The groups are shells around one centre, one inside the other: the same stretched ball of 6 dimensions in 7 sizes.
Known rows, each followed by its group:
[-16 -20 -21  12 -19  -2 -22   1  20  15 -16   4 -11 -23  16  11  12] -> modar
[ -1 -10 -26  12 -20   5 -21  -5  23  18  -2  21 -28 -26 -18  14  27] -> funus
[ 42  35 -24 -12   7  13   2 -20  27  -3  31  17 -13  -7 -55   3  22] -> modar
[ 33  16  -2 -12  -6  13   7   8  23  -9   9  17  -4  10 -34 -12   8] -> funus
[ 22  10  -5 -34  13   2  28  -2  14   5   4 -11  15  30  -6 -17 -26] -> daru
[ 38   6 -19 -51  18  12  43 -16  18  17   5   0   1  36 -30 -21 -28] -> bap
[  1  -4 -11   4 -19  -1  -9  17  18  10 -13  11  -9  -6   1   0  10] -> daru
[ 34  -7  -3 -34   4  21  28  -7  22   1   6  10  -4  28 -35 -20 -16] -> daru
[ 12   9 -44   9  -4   8 -29 -34  34   0  12   7 -15 -43 -17  20  32] -> popeg
[ 22  36  -7 -23  20  -8  20  -8   7  12  31  -9   7  20 -26  -4  -9] -> modar
[-42 -25  10  23 -10 -15 -29   5   6   3   1 -24  12 -16  41  14  -4] -> pudo
[  0  28   9 -22  24 -22  20   3  -3  11  24 -32  28  30  10  -6 -29] -> zur
[-45   2  31  30   4 -27 -29   3  -9   7  44 -29  11  -9  14  23   2] -> bap
[-13  11  21 -20  16 -26  20  21  -5   5   2 -42  42  38  42 -14 -44] -> bap
[-12  28  18 -10  10 -33  15  33 -10  15   7 -30  31  33  28  -8 -28] -> pudo
[ 36  51 -22 -13  19  -1   4 -21  19   1  41   1  -1  -3 -44   6  15] -> pudo
[  8  -6 -15  -2 -22   3  -4  20  21  10 -22  16 -10  -2  -1  -5   8] -> zur
[ -7 -14  23  15  -5  11 -19 -10  13 -10  40   3  -9  -8 -31   9  13] -> zur
[-19  -1 -10   4 -14 -21  -7  26   6  23 -20  -8   5   0  32   3  -5] -> modar
[ 37  22 -23 -18   0  11  10  -5  24   7  10  18 -12   4 -40  -5  11] -> daru
[ 56  30 -44 -25   7  23   8 -33  39  -4  18  21 -16 -10 -56  -2  21] -> popeg
[ 14  43   2  -4  18 -12   0  -7   7  -2  43 -14  12   5 -22   5   4] -> daru
[ 50   5 -20 -35   9  29  22 -27  34 -10  14  13  -5  13 -47 -15  -4] -> popeg
[ -7 -44 -10   2 -22  17 -11  -4  22  15 -11  18 -25 -11 -10   3   7] -> funus
[-37  -5  12   6   4 -28  -9  11  -4  13   5 -37  25   6  46   7 -22] -> modar
[ 26   9 -51  -9   4  15 -11 -43  35   8  14  11 -20 -30 -33  14  24] -> pudo
[-11   6  17 -16  -5 -23  21  46  -6  20 -18 -15  21  39  30 -17 -31] -> daru
[-14 -15  18 -21  -9 -18  24  47  -2  16 -34 -19  26  44  46 -24 -43] -> daru
[-33  27  22  13  14 -39 -10  14 -14  14  35 -37  25   8  24  14 -12] -> popeg
[-24  35  -6  17  18 -33 -25 -13   0   7  39 -36  20 -19  20  26   5] -> funus
[ 28 -10   3  -6 -13  26  -1  -2  29 -14  10  23 -14   2 -41  -9  12] -> funus
[  0 -19  22  -3   0  12   0  -7  12  -5  28  -1  -3  11 -24  -3  -6] -> pudo
[ -9  23  20  -4   7 -25   4  26   0  -7   8 -32  38  22  33  -8 -23] -> bap
[ 22  34 -13   3   1   0 -10  -6  19  -1  30  11  -9 -12 -37   8  25] -> pudo
[ -2   7  24  19   8   7 -24 -23  13 -19  63  -6  -2 -14 -39  16  18] -> popeg
[-32 -50  27  14 -33   1 -14  37   9   3 -27   1   1   7  31  -7 -11] -> funus
[ -8 -19  20  -9 -25  -8  15  55   4  14 -35   4   8  34  24 -22 -22] -> zur
[ 21  28 -43   4   1   2 -20 -27  29   8  20  11 -17 -34 -30  19  33] -> pudo
[-23  -2  43  15 -16 -18  -6  47  -6   3   8  -6  11  22  12  -5  -8] -> bap
[-11  11 -19   0  17 -13 -13 -29  13   8  25 -27  11 -16  11  17  -2] -> funus
[-15  23  36 -13  16 -31  21  30 -15  11  22 -35  35  44  21 -11 -37] -> popeg
[-38   4  20  52 -10 -15 -57  -4   7 -12  47 -12  -2 -43   0  34  35] -> bap
[  2  23  -8  20   0  -4 -30 -13  20 -12  33  -4   0 -28 -15  18  27] -> modar
[  9  16  10 -29  25  -9  27  -7   1  10  29 -24  19  34  -9  -9 -30] -> popeg
[-22 -33   9  36 -18  14 -46 -20  23 -14  29   6 -18 -40 -15  23  30] -> bap
[  0   8   3 -21   0 -16  24  27  -2  29  -7  -7   7  33   8 -12 -23] -> zur
[-32 -19   5  34 -25  -9 -38  13  10   9   4   4 -13 -27  10  19  22] -> zur
[ 10  13  19 -18  11  -4  20   6   2   9  29  -7   6  31 -24  -9 -16] -> zur
[ 12  28 -39   2   8  -4 -15 -30  21  17  28   4 -16 -28 -28  21  26] -> modar

New rows. What belongs after each?
[-21   4  -6   4   9 -19 -14  -9   8   5  11 -32  21  -8  32  11 -10] -> funus
[ 36 -10 -16 -24 -12  25  16  -1  29   4  -8  27 -18  12 -38 -16   2] -> modar
[ 22   5 -42 -15   5  10  -2 -32  29  12   7   7 -14 -17 -23   7  11] -> daru
[-26 -27  52 -13  -3 -13  22  40 -11   6  -3 -25  28  52  31 -22 -48] -> popeg
[-27 -15  -5  37 -15  -2 -47 -15  18   0  23   1 -16 -43  -4  29  32] -> modar
[-20   1  45   2   6 -16   2  23  -6  -8  26 -29  29  28  17  -6 -25] -> pudo
[  2 -25 -31   9 -21  17 -23 -17  31  11  -6  22 -29 -32 -18  13  26] -> zur
[ 13  21  12 -32  20 -12  34   8  -2  17  21 -17  17  43 -11 -15 -32] -> popeg
[-19  17  33  -5   6 -30   9  38  -9   0   5 -35  40  34  40 -11 -33] -> zur
[-18   8 -23   3   4 -21 -14  -7  10  17   1 -23  11 -15  30  14  -2] -> zur
[ 32  47 -20 -13  27   1   2 -37  19  -1  54  -7   0  -6 -47  10  13] -> modar
[ -2  -3 -39  -4  -7  -5  -9 -10  20  26 -12   2 -12 -18   7  10   8] -> zur
[ 47  44 -35 -17  21  13   0 -43  31  -7  45   7  -8 -15 -58   8  22] -> pudo
[-20 -12  22  -4   8 -11   1   2   1   2  17 -28  21  16  20  -1 -25] -> modar
[-35  -7  10  29 -16 -19 -30  16   2  15  11  -6  -4 -17  15  18  13] -> pudo
[ 42  20 -44  -9  14  26 -12 -63  40  -6  45  16 -25 -33 -67  17  33] -> pudo
[ 37  43 -39 -14  21   6  -1 -43  26   7  44   5 -12 -17 -53  14  22] -> modar
[ 14  -2 -18  10 -15  15 -24 -11  32 -12   7  15 -13 -27 -20   8  27] -> popeg
[ -8 -30   9 -17  -3   4  14   4   9  13  -6  -9   4  22   8 -11 -26] -> modar
[ 36   1 -41 -16  -2  24  -1 -31  38   0   5  20 -20 -17 -38   1  18] -> pudo
[ 47   3 -37 -23   1  31   7 -36  38   3  16  28 -28 -10 -62  -2  19] -> modar
[-23 -15  23 -14  -3 -20  15  35  -2   6 -22 -32  35  36  55 -18 -44] -> funus
[-14  27  19   0  23 -25  -1  -5  -6   6  47 -33  22  12   2   9 -14] -> funus
[-63 -23  17  37 -23 -33 -37  33  -5  17 -13 -24  12 -16  62  18  -1] -> popeg
[-19 -14  43 -10 -20 -19  22  71  -9  13 -29  -9  23  52  37 -27 -38] -> popeg
[-37  -9  53  12   0 -23  -5  31 -12  -4  21 -33  29  25  30  -3 -26] -> zur
[  9  40  14   3   8 -14  -4  13   5  -8  34 -11  16   9 -14   1   4] -> funus
[ 14   0  32 -31   8   1  34  23   2  -2   9 -12  22  52  -6 -27 -38] -> zur
[ -1  -7  16 -19 -15 -10  23  50   2  15 -30  -1  14  41  22 -24 -28] -> modar
[-25  12  -6  -4   2 -34   2  22  -3  27 -11 -28  21  11  46   3 -21] -> zur
[ 58  10 -34 -47   5  27  36 -17  32  10  -2  25 -16  22 -53 -21  -5] -> funus
[ 16   4  29 -29  -7  -5  36  51   3   0 -18  -4  24  56  10 -35 -36] -> bap
[ 52  10 -18 -17   7  37   4 -42  36 -12  44  29 -28  -8 -86   0  24] -> popeg
[  8  38  -1  -8   7 -21   7  18   3  10  13 -12  15  15   1  -2  -5] -> pudo
[-48 -25  30  39 -22 -15 -38  21   0   4  14  -9  -2 -17  21  18  11] -> funus
[-55 -31  50  29 -23 -24 -24  49  -7  -4  -9 -26  25  10  58   0 -18] -> popeg
[ -4  39  10   4   3 -27  -2  28  -1   7  17 -14  18  12   8   2  -2] -> popeg
[ 44   9  -8 -31   3  22  21  -6  29 -13   5  10   3  20 -33 -20  -7] -> bap
[ 42  -6 -17 -53  -1  17  48  11  22  15 -29  12   1  44 -15 -34 -31] -> popeg
[-34 -30  27  -2 -27 -22   9  65  -6  21 -45 -12  18  35  58 -19 -34] -> zur
[-21   4  -1  27  -4 -10 -38 -10  16 -12  22 -18   9 -31  16  21  17] -> funus
[ 36  36 -19 -21   6   1  14   3  21   0   8   5   5  12 -23  -9   2] -> funus
[-27 -28  31  27 -22   1 -27  17   8  -6  14   2  -5  -8   0   8  10] -> zur
[ 26 -22 -28 -16 -19  26   5  -7  33  11 -17  31 -28  -4 -32  -7  11] -> zur
[ 42  -2 -45 -19   9  35  -2 -61  41   2  30  23 -32 -24 -67   9  24] -> popeg
[ 46  16 -23 -23   0  21  15 -13  29   3  15  25 -19   6 -56  -8  12] -> modar
[-54   9  42  24  -1 -45 -17  39 -20  12  18 -40  31  13  51  10 -18] -> popeg
[  6  -5   1 -25 -11  -7  26  38   7  18 -32  -1  11  37  19 -23 -28] -> daru
[ 62  25 -32 -55  16  19  45 -17  26  14   7  16  -8  32 -53 -23 -13] -> bap
[ 29  28 -12  13  -3  15 -23 -20  28 -14  43  21 -20 -27 -59  14  41] -> bap
[-47 -23   9  36 -10 -14 -45  -7   8   1  18 -21   3 -33  29  27  12] -> zur
[ 10  41 -45   6  18 -10 -24 -44  22  11  41  -9  -7 -39 -23  29  29] -> funus
[  9  21  -5  16   0   2 -27 -15  22 -17  36   0  -1 -25 -24  15  26] -> pudo
[-14  36   5  26   6 -23 -32  -1   7 -11  39 -23  17 -22   8  21  18] -> popeg
[ 30   1  15 -17  -6  18  14  13  21 -18   8  11   5  23 -28 -20  -6] -> bap
[-27  21  22  29   7 -23 -33  -2   0  -9  47 -27  17 -17   8  22  11] -> modar
